The rows of a group lie close to one hidden flat surface of 5 dimensions, which may be shifted away from zero. Surfaces can cross.
In the rows, zero is written as 128.
Some rows, each with its group after it:
[169 140 201  82  78 115 111 129 109  86 167  50  70 133 173 136  62]  q53
[ 83 179  83 149 129 149 111 105 149 150 123 120 114 152 115 125 172]  q244
[121 155 165  83  52 113  67 111 146 145 112 100  94 152 104 166 121]  q313
[112  97 186 139  77 104 146 117 148 135  99 129 153 100 126 106  94]  q313
[189 176 124 134 156 160 141 103 132 120 153  89  93 141 186 120 137]  q53
[166 113  80 157 143 112 137 144 119  53 111 116 153 122 163 143 149]  q978
[130 132 173  84  54 104  76 127 140 139 109 109 112 138 104 169 106]  q313
[ 76  83 123 133 157 119 120 134 100 124 156 133  99 126 104 120  88]  q53
[ 58 129 101 194 180 149 114 123 124 128 107 115 138 114 109 113 125]  q244
[167 130 170  73 108 120 121 161  82  60 179  49  85 139 180 139  69]  q53
[ 85 101  94 102 172 132 161 152  88 143 185 167 108 139 109 100 132]  q205
[111 128 155 111  59 106 133 105 157 171 107 153 140 128 105 117 143]  q313
[199 183 158 106 135 170 108 119 150 173 116 136 135 140 126 159 155]  q205
[134 111 155  93  78  99  97 113 135 138 136 131  88 144 111 150 101]  q978
[ 95  83 147 168 167 133 138 121 125 145 115 156 146  91 106 104  91]  q978
[ 53 155 116 163  86 128 146  68 161 170 122 115 106 133 124  72 152]  q313
[166  87  93  78 163 119 161 151 107 146 165 208 119 149 112 136 156]  q205
[120 175 155 136 125 147  59  91 133 131 134  56  54 146 138 147  91]  q313
[ 96  97  82 125 172 124 122 183  83  89 147 129 140 132 114 138 118]  q53
[114 146 154 121  87 119  80 121 132 114 112  79 109 134 128 154 109]  q53
[107 147 155 151 138 142  93 103 126 119 134  71  81 129 140 127  83]  q313
[137  71  88  95 159 108 173 130 109 140 176 201 108 143 120 107 140]  q205
[151 165 129 109 104 136  93 125 150 145 108 127 134 143 113 163 159]  q978
[207 150 190  51  88 130 154 133 129 148 167 124 108 141 153 128 122]  q244
[170 159 188 139 107 150 150  90 183 206  92 164 165 107 124 106 148]  q244
[139 176  80 161 169 160 116 113 132 124 128 108 119 145 146 133 170]  q53
[120 129  63 109 171 131 104 128  99 106 171 125  70 170 130 146 139]  q205
[205  92 151 161  79  85 139  81 179 110  71 154 148 104 158 136 126]  q244
[ 86 168 132 177 133 145  97  64 141 128 141  64  56 137 150 105  99]  q205
[135 168 113  85 112 143  86 162 126 142 113 137 150 152  89 176 168]  q978
[104  79  69 160 131  86 123 143 121  73  96 146 158 123 118 144 137]  q244
[ 96 164 119 131 145 154 120 131 127 156 135 124 126 136 114 120 145]  q244
[ 98 126 138 168 135 131 109  79 142 145 130 117  85 118 134 111  96]  q978
[164 194 112  92 162 179  99 131 124 170 153 133 108 164 118 160 170]  q205
[111 169 161 142 115 151  86  71 164 196 115 120  87 135 110 130 118]  q978

New rows, each followed by its group:
[148 129  73 113 164 132 128 207  80  50 137 103 171 140 142 163 151]  q53
[157  87 120 151 106  93 135 120 146  97  85 154 158 108 133 138 135]  q244
[ 75 131 100 144 126 131 153 103 139 167 136 158 121 138 113  91 156]  q313
[157 137  84 139  71  88 108  81 163  91 100 124 105 150 152 152 166]  q244
[ 62  66  96 149 154  98 146 122  92  95 170 127  79 130 135  91  86]  q205
[178 190 183  92  98 160 140  98 153 186 142 121 110 140 143 115 140]  q244
[120 114 153 157 122 124 121  80 166 183  94 168 130 108 100 122 119]  q53
[221 123 163 122  67  94 136  78 168 113 107 126 108 120 177 141 124]  q244
[ 56 184 142 119 177 192 122 172  92 167 164  93 131 135 100 107 124]  q205
[171 137 141  93 164 146 146 147  72  59 214  51  61 145 197 117  79]  q53
[117 106  96 130 181 145 163 137 119 157 151 185 143 126 109 106 150]  q313
[ 69 147 107 122 128 137  91 123 111 124 149  93  80 154 112 133 119]  q313
[ 98  65 107 156 135  92 150  91 117  96 150 131  74 123 148 100  87]  q205
[124 169 124 148 111 149 116  90 158 160 116 121 113 139 132 123 151]  q244
[135 123  72 174 195 150 150 125 138 151 108 186 167 121 116 120 173]  q53
[132 149 148 153 134 144 130 100 150 154 116 122 125 118 134 115 129]  q244
[ 90  62 158 119 138 110 136 134  99 134 161 150 104 112 109 109  64]  q53
[ 98 123 121 123 137 125 106 145  96  99 151  94  97 138 126 136 100]  q53
[102 167 105 113  96 124  66  92 128 121 148  81  49 173 128 153 126]  q978
[157 112 135 107 181 150 110 155 101 128 143 142 121 125 116 158 103]  q313
[128  87 172 189 172 136 152 129 132 132  97 142 170  71 129 106  80]  q244
[149 125 165  90  85 107 104 162 107  80 128  79 129 126 140 160  91]  q53
[161 106 116  90 157 135 150 155 114 146 152 177 138 134 116 137 145]  q205
[117 103 122 157 156 132 135 108 142 162 111 176 141 111 106 114 130]  q53
[152 155 114 131  78 120 130  97 180 165  81 168 156 136 116 138 197]  q244
[155 156  93 144 157 147 127 133 132 112 120 124 144 134 144 141 162]  q53
[129  89 195 109  96 106 124 116 129 139 125 131 112 106 121 124  70]  q53
[ 48 165 110 153 188 172  86 129 114 167 136 112 111 137  82 127 128]  q978
[182 120 172 180 113 118 131  64 168 131  85 118 125  95 166 114  99]  q244
[108 160 138 101 152 159 123 150  99 143 176  97  99 148 130 117 122]  q244
[128  85  93 153 203 136 166 136 114 142 139 192 155 110 119 111 137]  q53
[174 116 128 112 131 117 136 185 112  85 111 135 188 115 135 155 137]  q53
[130 107 152 150 170 141 157  72 132 175 166 150  68 117 143  88  92]  q53
[148 102 117  98 115 104 136 148 107  87 145 126 125 139 141 141 120]  q244
[ 78  96  83 166 153 108  96 114  93  52 146  75  68 134 148 134  85]  q205
[140  78 129 173 146 109 149 116 130  98 110 139 144  99 147 114 106]  q978
[131 148 144 150 126 141 132  61 155 167 141 125  72 137 145  98 125]  q205
[118 157 105 106 165 159 145 102 125 184 177 157  83 159 115 106 157]  q205
[ 69  87 102 127 164 122 146 157  82 104 170 129 110 129 115 104  99]  q205
[159 123 147 185 128 119 113  73 146  98 115  84  83 113 173 122  86]  q244
[ 80 112  91 197 169 127 106 112 127 100 109 108 127 117 126 122 115]  q244
[110 108 180 131 117 122 112  78 135 159 152 116  66 124 126 109  72]  q53
[ 96 180  73 110 135 144  68 145 112 111 139  90  96 171 112 167 159]  q978
[115 105 152  92 119 113 108 159  88  82 163  82  97 133 135 139  72]  q53
[124 104 140 137 136 130 158 157 142 158  95 182 204 103  90 118 144]  q244
[124  99 149 151 141 121 138 123 133 141 112 149 144 102 117 120 109]  q978
[ 37  97 117 130 120 107  75 145 104 113 121 117 115 130  75 147  94]  q53
[154 150 139  97 151 149  69 134 108 129 147 107  78 148 116 178 102]  q313
[154 141 122  84 163 157 130 166 110 154 153 161 141 140 105 146 147]  q205
[187 147 125 136 182 159 161 103 118 119 175 110  84 137 184 101 124]  q53
[201 100 185 127 134 128 177 104 143 153 135 160 129  99 155 104 103]  q53
[ 65 132 112 161 119 129 159 100 143 155 132 145 125 130 121  77 147]  q313
[189 178 124 131 112 142 108 128 149 101 102  89 146 131 159 158 161]  q53
[ 84 179  92 119 139 157 108 128 124 149 150 108 106 160 113 126 162]  q244
[125 105 103 161 138 109 126 111 124  83 128 109 109 124 156 123 108]  q978
[ 70  99 104 114 184 134 120 143  67  96 209  90  55 148 134 111  66]  q53
[119 101 136  95  95 100 146 152 131 148 116 180 161 127  93 133 145]  q313
[158  93  95  74 164 131 167 147 111 161 174 217 122 150 111 124 157]  q205
[103 153 126 128 116 133  79 119 124 106 131  72  92 141 130 143 108]  q53
[119 137 153 187 155 151 126  94 147 150 103 119 132  99 133 108 107]  q244
[115 107  99 173 171 138 137 113 148 162  99 192 155 114 101 123 153]  q53
